The same things were measured in two ways. Each way mixes the same 10 hidden numbers, adds some noise and spreads widely along 5 directions of its own, which tell nothing about the thing.
In the rows, 128 means zero.
Some things both ways: the first way, then the second way.
[123 121 149 124  93 182 122 121 136 109 105  95 129 124 119 114 145  89
 145 173 142 125  96 130 106]
[127 123 110 138 132 158 138 157  88 127 148 105 181  81 131 111 195 126
  99 165 107 129 211]

[ 85 128 143 130 110 165 133 117 160 105 114 125 131 113 117 134 122 158
 151 115 125 123 155 143 104]
[136 133 106 155 143 142 142 240  87 124 109 142 103 168  99 128 162 108
 100 151 124 152 170]

[117 105 170 145 131 128  91 120 129 136 113 134 107 127 172  96 108  89
  88 123 166 111 106  81 173]
[100 103 133 125 137 131 132 176 135 146 141 149  74 131 166 101 122 116
 137  92 127  99  65]

[141 116 159 163  94 162 132 105 140  93 152 154 118 131 114  68 150 161
 150 144 157 115 158 125 124]
[118 159 105 148 146  93 130 114 109 141 163 149 175  75  88 183 118 116
 173 138 127  88 195]

[ 91 117 144 158 129 172 119  93 155 127 128 162  74 110 125 101  93 148
 113 111 134 104 155  92 129]
[144 124 166 133 162 138 125 135 139 180 100 143 143 119 133 135  97 118
 108 124 143 129 142]

[122 119 157 170  86 159 108 123 150 110 124 106  87 122 124  91 113 117
 136 168 130  95 123  99 141]
[ 70 110 104 133 144 150 115 155 130 154 120 121 107 133 146 103 106  97
 100  95 132 112 105]

[ 73 136 165  53 186 127 133 110 136  98 130 141 125 117 128 147 138 140
  96 105 125 136 113 150 117]
[158 119 162 120 144 155 131 103 123 114 114 126 158 132 143 129 106 141
  86 150 123 163 136]

[111  88 206 157 101 158  78 121 164 109 104 158 137 153 181  80 100 118
  83 148 129  80  70  90 169]
[128 127 100 177 118  69 103 151 141 129 173  95 146  83 135 163 185 126
 120 137  92 110 114]

[ 99 147 167  89 165 103 115 140 142  79 126 153 150 107 128 166 122 120
 141  91 145 138 130 173 155]
[ 85 120 117 111 137 137 143  43 129 143 152  86 132  67 143 155 143 120
  99 143 150  98 150]

[141 106 153 163 121 138  91 112 167 130 152 131  87 157 132  79  99 190
 117 121 106 100 140 103 134]
[101 109 101 159 113  93 102 168 160 121 115 101  98 141 139 129 126 133
 154  94 106 122  72]

[147 148 150 103 188  98 108 155 142 119 127 140 166 146 136 160 115 112
 126 109 115 137 110 149 108]
[ 84 104 108  95 128 159 133  12 157 124 105  33 113 101 171 145 127 129
 106 135 165 132 105]

[ 90 146  77  64 165 123 130  98 130 136 160  81  58 105  93 137 124 180
 132 102 117 153 179 150 109]
[132  85 168 115 149 141 127 125 135 131 108 145  91 128 149  80  83 145
 127 104 138 135 113]

[193 169  83 161 154 129 107 160 120 128 125 152 136 125 121 115  96  80
 181 172 154 128 161 130 107]
[ 76  93 135 141 100 148 162 167 143 131  93  81  52 102 140 126 114 152
 159 119 108 135 101]

[118 157 129 120 113 132 144 136 150  80 146 123 124 114 100 121 138 156
 172 154 120 129 161 159  91]
[123 146 124 113 134 159 140 140 109  92  88 140 124 187 100 149  36 123
  72 133 134 148 139]

[115 147  96  79 160 120 133 104 129 153 154 106 106 139 115 123 144 124
 159  99 133 158 153 149 110]
[121 122 146  89 147 184 145  73 104 134 126 153  93 123 158 112 117 111
 127 135 175 122 128]

[156 125 100 120 118 141 104 125 128 142 123  88 110 129 123 120 128 115
 150 141 141 142 130 134 123]
[127 110 120 115 134 158 152 192 100 103 123 149 116 133 128 107 160 155
 137 146 116 132 160]

[129 133 115 131 134 133 138 100 143 132 166 117  74 119  96 119 135 151
 138 106 120 137 165 125 109]
[148 126 108 134 156 139 110 142 128 168 164 122 188  75 147 113 200 129
 165 144 114 124 189]

[161 175  62 126 128 116 160 131 111 121 155 107 102  97  67 143 151  96
 175 165 129 145 168 156 101]
[111 122 127  97 147 175 131  88 124 162 129 123 127  98 143 106 109 118
 142 121 147 116 170]

[147 136 133 147 137 137 105 141 146  98 130 154 139 123 121 125 100 153
 146 128 136 119 152 144 124]
[ 71 120  96 102 157 174 136 103 118 149  95 128  81 136 116 127 118 109
 123 137 176 143 162]

[120 133 114 119 116 119 112 146 153 134  90 131 109 130 189 113 106 126
 144 136 134 130 127 109 134]
[116 128 131 141 158 105 124 108 106 126 138 162  92 130 113 165 102 103
  94 142 152 141 123]

[133 116 127 128 113 137 145 130 141 114 101 125 140 123 135 128 147 176
 109 142 122 125 137 130  98]
[143 133  88 150 147 121 113 194 114 111 121 151 101 170  86 135 140 124
 140 140 130 169 170]

[116 119 184  95 148 147 119 115 144  79 137 148 155 125  90 159 145 122
 102 123 111 119  77 170 133]
[126 133 100 148 138 142 108 103  91 112 144 130 168  92 141 110 208 112
 121 159 132 119 181]

[178 133 151 143 191  72  94 153 135 145 107 178 102 151 205 115 101 120
 126  92 155 135 127  89 156]
[ 97 125 121 100 159 154 133  45 151 147 118 123 153 122 154 183 105 137
 134 142 146 143  98]

[133 155 107 123 149 113 110 125 141 145 151 118  85 135 135  99 107 117
 172 122 138 137 164 121 127]
[ 98 112 124 110 146 162 134  79 136 166 146 101 131  80 161 140 142 126
 135 137 129 127 130]

[109 125  99 147  99 161  97 116 150 131 129 110 108 117 117 100  86 142
 138 147 130 105 159 120 136]
[116 116 136 171 169  39 129 110 118 146 173 147 131  69  94 185 114 120
 151 133 138 110 156]

Other things, the second way, with their names:
<318>: [119 100  99 129 114 134 144 203 144 134 138  87  87 121 136 105 164 145
 177 118 107 134 135]
<701>: [113 149 101  82 156 246 124  83 119 166 125 136 169 121 152 129 146 119
 109 161 137 165 187]
<125>: [ 98 111  98 133 131 111  93  74 144 113 142  82 170  88 153 112 134 125
 125 106 119  92 124]
<466>: [172 141 138 106 122 124 166 157 141 144  98  81 177 109 110 173 157 169
 121 167 118 110 190]
<697>: [163 139 131 101 163 152 113  87 149 139 113 161 170 135 113 160 100 172
 170 158 128 165 170]
<518>: [115 117 154 155 174  89 133 121 140 152 108 165 134 135 110 193  68 125
 142 127 139 143 105]
<393>: [122 151 138 160 127 124 138 123 103  90 119 159 182 130 130 180  90 133
 131 149  93 116 112]
<297>: [157 132 136  86 102 155 166 144 151 119 114  85 168 103 141 159 146 189
 109 168  91 106 161]
<552>: [105 136  86 157 112 150 111 191 141 149 139 100 146 115 149 135 161 117
 136 129  81 129 118]
<542>: [169 112 165 121 121 145 116 115 159  96  70 122 108 175 124 141  57 170
  93 139 119 192 100]
<362>: [152 128 111 109 160 170 111  90 117 139 172 127 168  94 140 115 170 136
 137 166 124 170 193]
<622>: [147 100 144 205 130  55 101 147 151 141 144  81 212  57 135 154 158 151
 171 127  69 128 138]
<146>: [ 85 128  89 174 142 110 106 133 114 134 128 121 120 107 111 146 157 104
 114 139 131 134 145]
<561>: [102  98 119 111 119 200 140 207 150 132  94 124  70 171 172  93 119 143
 146 106 103 158  64]
<202>: [ 91 120 130 107 131 176 113  79 162 193 107  95 101  87 167 116 138 119
  76 127 147 124 118]
<37>: [126 133 121 116 161 132 114  77 132 137 110 143 157 126 121 146 117 130
 147 141 158 125 157]
<652>: [110 106 100 174 129  91 111 160 140 170 171  71 152  46 170 127 252 117
 152 134 101 100 125]
<441>: [109 129 106  78 131 169 129 101 127 134 139 122  89 141 163 102 124  99
  79 110 163  85 106]
<154>: [105 103  99 150 139 102 116 169 145 127 145 109 120 124 148 129 137 131
 195 106 108 125  96]
<491>: [156 132 181 145 145  90 121 126 142 150 122 160 103 128 114 147  54 121
 123 109 142 112 110]
<69>: [ 91 101 123 172 146 129 100 157 132 172 126 136 103 106 172 114 172  95
 137 113 128 130  76]
<45>: [100 111 137 149 159 116 116  77 141 151 146 133 160  84 141 158  96 125
 185 119 120 135 119]
<410>: [110 112 116 112 133 145 136 185 133 132 116 126  76 161 136  99 104 116
  87 100 138 109 108]
<399>: [119 109 132 158 140  66 151 126 110  99 125  88 137 115 105 168  95 129
 122 135 135 112 145]
<155>: [179 153 135 150 123 111 137 177 108 116 131 125 151 141 131 151 151 111
  88 146 116 102 133]
<168>: [127  91 142 154 107  95 117 158 158  85 117  94 131 133 145 128  81 167
 132 107  76 131  66]
<214>: [153 116 152 140 100  82 133 106 175 145 150  75 104  64 150 162 149 164
 142 137  95 104  92]
<256>: [ 95 117 142  99 165 159 174  53 100 119  94 129 118 134 114 189  77 135
 123 165 169 162 149]
<434>: [140 127 119 131 163 174 116 108 128 135 104 112 230 130 145 143 142 139
 140 159 115 163 169]
<639>: [140 130 149  94 137 152 117  86 177 161 116 103 169 127 165 134  75 131
  78 107 125  96  92]
<645>: [134  91 102 164 134 119 110 183 157 167 138  56 117  93 143 112 196 128
 157 129 104 162 141]
<398>: [128 135 112 131 134 138 148 159  81 108 127 142 134 118 117 118 170 121
 128 156 135 111 181]
<579>: [126 116 117 107 149  96 129  86 132 158 163  89  99  84 128 123 148 103
  98 127 174  90 170]
<254>: [ 91  82 136 151 132  55 111  54 154 139 163  92  91  48 150 126 142 133
 157 102 145  87  96]
<60>: [151 131 154 144 107 122 127 150 118 138 127 129 105  87 138 110 162 132
  95 141 117  94 144]
<610>: [120 108 125 151 159  94 113  78 142 161 158 119 113  67 113 171 159 136
 135 163 134 172 154]
<513>: [129 130 111 142 164 132 118 132 127 116 152 142 200 132 131 176 116 143
 153 154  93 166 133]
<285>: [149 137 125 107 105 124 140 140 143  78  95 108 103 168 107 161 100 164
  68 149 121 128 121]
<460>: [141 175  91 114 168 131 139 134 101 124 149 172 189 162  95 194 109 109
 154 149 142 122 175]
<31>: [151 111 154 152 135  41 129 136 110  87 161 167 104 107 114 134 105 139
 145 114 125  85 111]
<338>: [109 107 133 162 128 110 141 162  93 109 107 141 110  95 126 107 172 134
 161 136 133 106 152]
<447>: [158 137 136 159 140 107 137 185  91 114 165 162 152 123 122 147 136 124
 114 149 100 129 144]
<260>: [165 133 107 122 126 146  99 167 139 113 117 141 138 172 156 105 161 133
 136 121 122 128 100]
<511>: [155 129 143 148  84  77 124 162 169 138 123  64 135  85 137 132 143 145
 115 107  97  56 118]
<480>: [ 86 103 124 141 140 121 124 143 137 141 132 172  41 121 140 122 114 130
 180 107 139 132  80]
<472>: [ 96 157  71 153 152 109 127 162  79 125 135 151 128 140 106 157 167  76
 157 137 154  97 158]
<50>: [119 127 123 110 103 177 127 138 144 130 130 109 120 118 159 106  96 140
 122 107 100 112 109]
<490>: [149 125 134  91 114 118 145 134 146 103 122 101 162 130 144 123  92 153
 101 110 116  62 121]
<521>: [155 123 166 112  92 139 153 141 146 100 114 110 150 114 154 131  87 174
 106 121  84  93 103]
<282>: [121 130 124 185 146  35 124 130  84  84 156 170 144  92  90 166 129 126
 159 136 122  93 154]
<82>: [ 93 109 112  95 100 133 160 136 119  49  94 120  84 151 123 122  78 177
 118 117 121  93 115]
<509>: [118 134 105 115 124 129 142 138 144 134 132 103 190  82 135 161 181 161
 110 156  97  96 163]
<343>: [ 98 125 107 161 168  85 122  92 102 124 175 163 149  73 101 170 137 128
 184 150 126 133 173]
<436>: [140 133 133 160 147  86 127 119 103  96 130 142 185 133 132 165 108 113
 155 127 127 101 119]
<208>: [ 69  96 138 138 135  60 141  77 121 112 113 119  30 112 113 131  77 104
 127  97 188  73 101]
<232>: [160 121 135  86 178 172 141 116 102 124 107 164 106 170 112 115 106 131
 150 153 174 176 176]
<169>: [118 118 110 144  99  94 122 113 149  82 119  60 142 122 128 166 136 151
  65 143  99 125 108]
<664>: [166 131 148  80 108 129 151 137 166 133 132  83 158  98 141 130 127 174
  99 134 106  69 153]
<675>: [127 114 118  82 101 128 156 177 153  91 103  95 109 158 129 112  95 172
 104 105 124  76 122]
<145>: [ 89 119 118  95 115 161 147  94 162 137 105  87 128  91 138 154 107 171
 138 135 116 118 133]
<117>: [108 120 117 113 147 194 106  86 132 139  86 111 115 155 144 118 101 103
  79 130 160 172 126]

Some of these things the first way, each followed by its name:
[120 145  95  99 164 105 138 118 117 159  95 129 134 131 139 151 137  97
 129 110 135 135 126 135 149]
<214>
[149 114 120 150 124 134 107 108 138 166 148  74  76 153 128  78 124 162
 131 129 125 125 156  93 110]
<154>
[125 126 158 171 144 133  93 132 160 129 129 155 106 115 124 150  77  96
 120  94 121 107 122 111 152]
<652>
[ 92 122 153 153 114 142 112  94 160 120 168 133  83 123  95 100 106 129
 114 119 107  89 136 113 161]
<639>
[153 128 167 142 177 134 118 112 147 115 156 158  77 137 116 113 119 165
 126 101 120 129 144 113  98]
<434>
[135 150  97  83 197  93 159 102 100 110 144 145 126 112  64 167 165 167
 101 113 111 131 148 178 141]
<697>
[127 137 133 106 130 103 114 150 165 113  97 107 120 134 152 159 118 156
 156 112  99 138 116 152 125]
<169>
[156 121 167 132 162 136 110 124 103  98  95 161 162 134 124 121 143 103
 107 152 164 103  97 140 172]
<145>
[ 93 119 120  93 148 158 118 112 112 142  56 119 161 134 148 130 122 111
  82 166 133  99  87 126 149]
<610>
[156 127 176 174 128 106 125 146 174  91 144 179 119 121 140 141 119 170
 161  64 137 140 170 134 115]
<472>
[137 152 151 115 162 114 130 110 148  96 167 144  82 142  96 111 142 158
 189 106 122 136 156 158 127]
<393>
[108 125 148 105 128 114 103 135 168  98 129 156 150 135 151 135 110 178
 132  97 117 124 133 161 144]
<285>
[120 112 114 141  90 150 123 105 133 148 126  97 116 121 118 118 139 106
 129 126 145 126 133 121 145]
<664>
[156 105 127 132 143 134 137 109 123 148  90 117 110 135 126 140 154 153
 104 112 125 133 115 120 124]
<37>
[ 69 150 141 111 164 115 109 105 173  99 161 177  78 117 122 125  80 176
 154  71 114 113 173 149 163]
<202>
[ 93 124  83  98  93 167 158  80 134 167  86  77  86 133 115 124 165 120
 170 127 121 142 126 136 126]
<60>
[123 119 112 100 142 160 123 104 126 146 152 116 149 136 114 100 134 144
  90 137 134 136 142 123  79]
<232>
[134 152  75 113 160 107 105 110 129 133 166 122  93 132  86 115 101 157
 149 127 114 118 169 156 160]
<480>
[ 98 131 151 113 139 153 117 103 170 109 157 131 100 151 112  92 114 182
 141 129  92 109 141 135 100]
<117>
[ 93 110 159 144  89 156 104 123 148 108 118 114 132 113 137 109 112 117
 105 150 139  99 116 113 149]
<410>
[183 129 129 146 162 123 125 131 105 147 101 133  92 139 161  92 140 102
 113 163 159 129 118  81 121]
<45>
[133 147 117 123 141 113 109 111 152 133 186  97  52 151 116  68 116 174
 167 132 109 126 175 120 112]
<513>
[138 113 174 176  96 156 138 110 124 107 137 131 172 133  82 112 162 102
 109 155 139  92 113 134 139]
<460>
[152 125 133 134 113 157 128 128 136 121 114 121 142 126 117 137 147 102
 154 135 144 142 119 141 103]
<398>
[132 114 207 131 166 126 117 119 154  96 155 167 116 130 131 132 132 156
 104  76 133 135 128 123 112]
<436>
[127 114 103 176 101 189 122  94 149 165 125 118 128 136  92 113 111 133
 154 108 129 119 167 121 103]
<466>
[139 100 223 150 120 173  93 106 139  95 145 199 150 170 165  24 129  97
  94 182 162  83  75  85 146]
<701>
[141 142  84 165  99 130 155 122 150 139 123 121  90 104  92 160 129 125
 169 110 110 133 160 136 118]
<511>
[139 126 160 143 130 125 115 146 161  91  92 159 108 123 157 138 112 162
 144 123 122 119 123 132 136]
<146>
[120 125 153 133 120 166 116 142 141 107 105 108 164 114 117 147 117 115
 123 145 136 121 126 138  91]
<399>
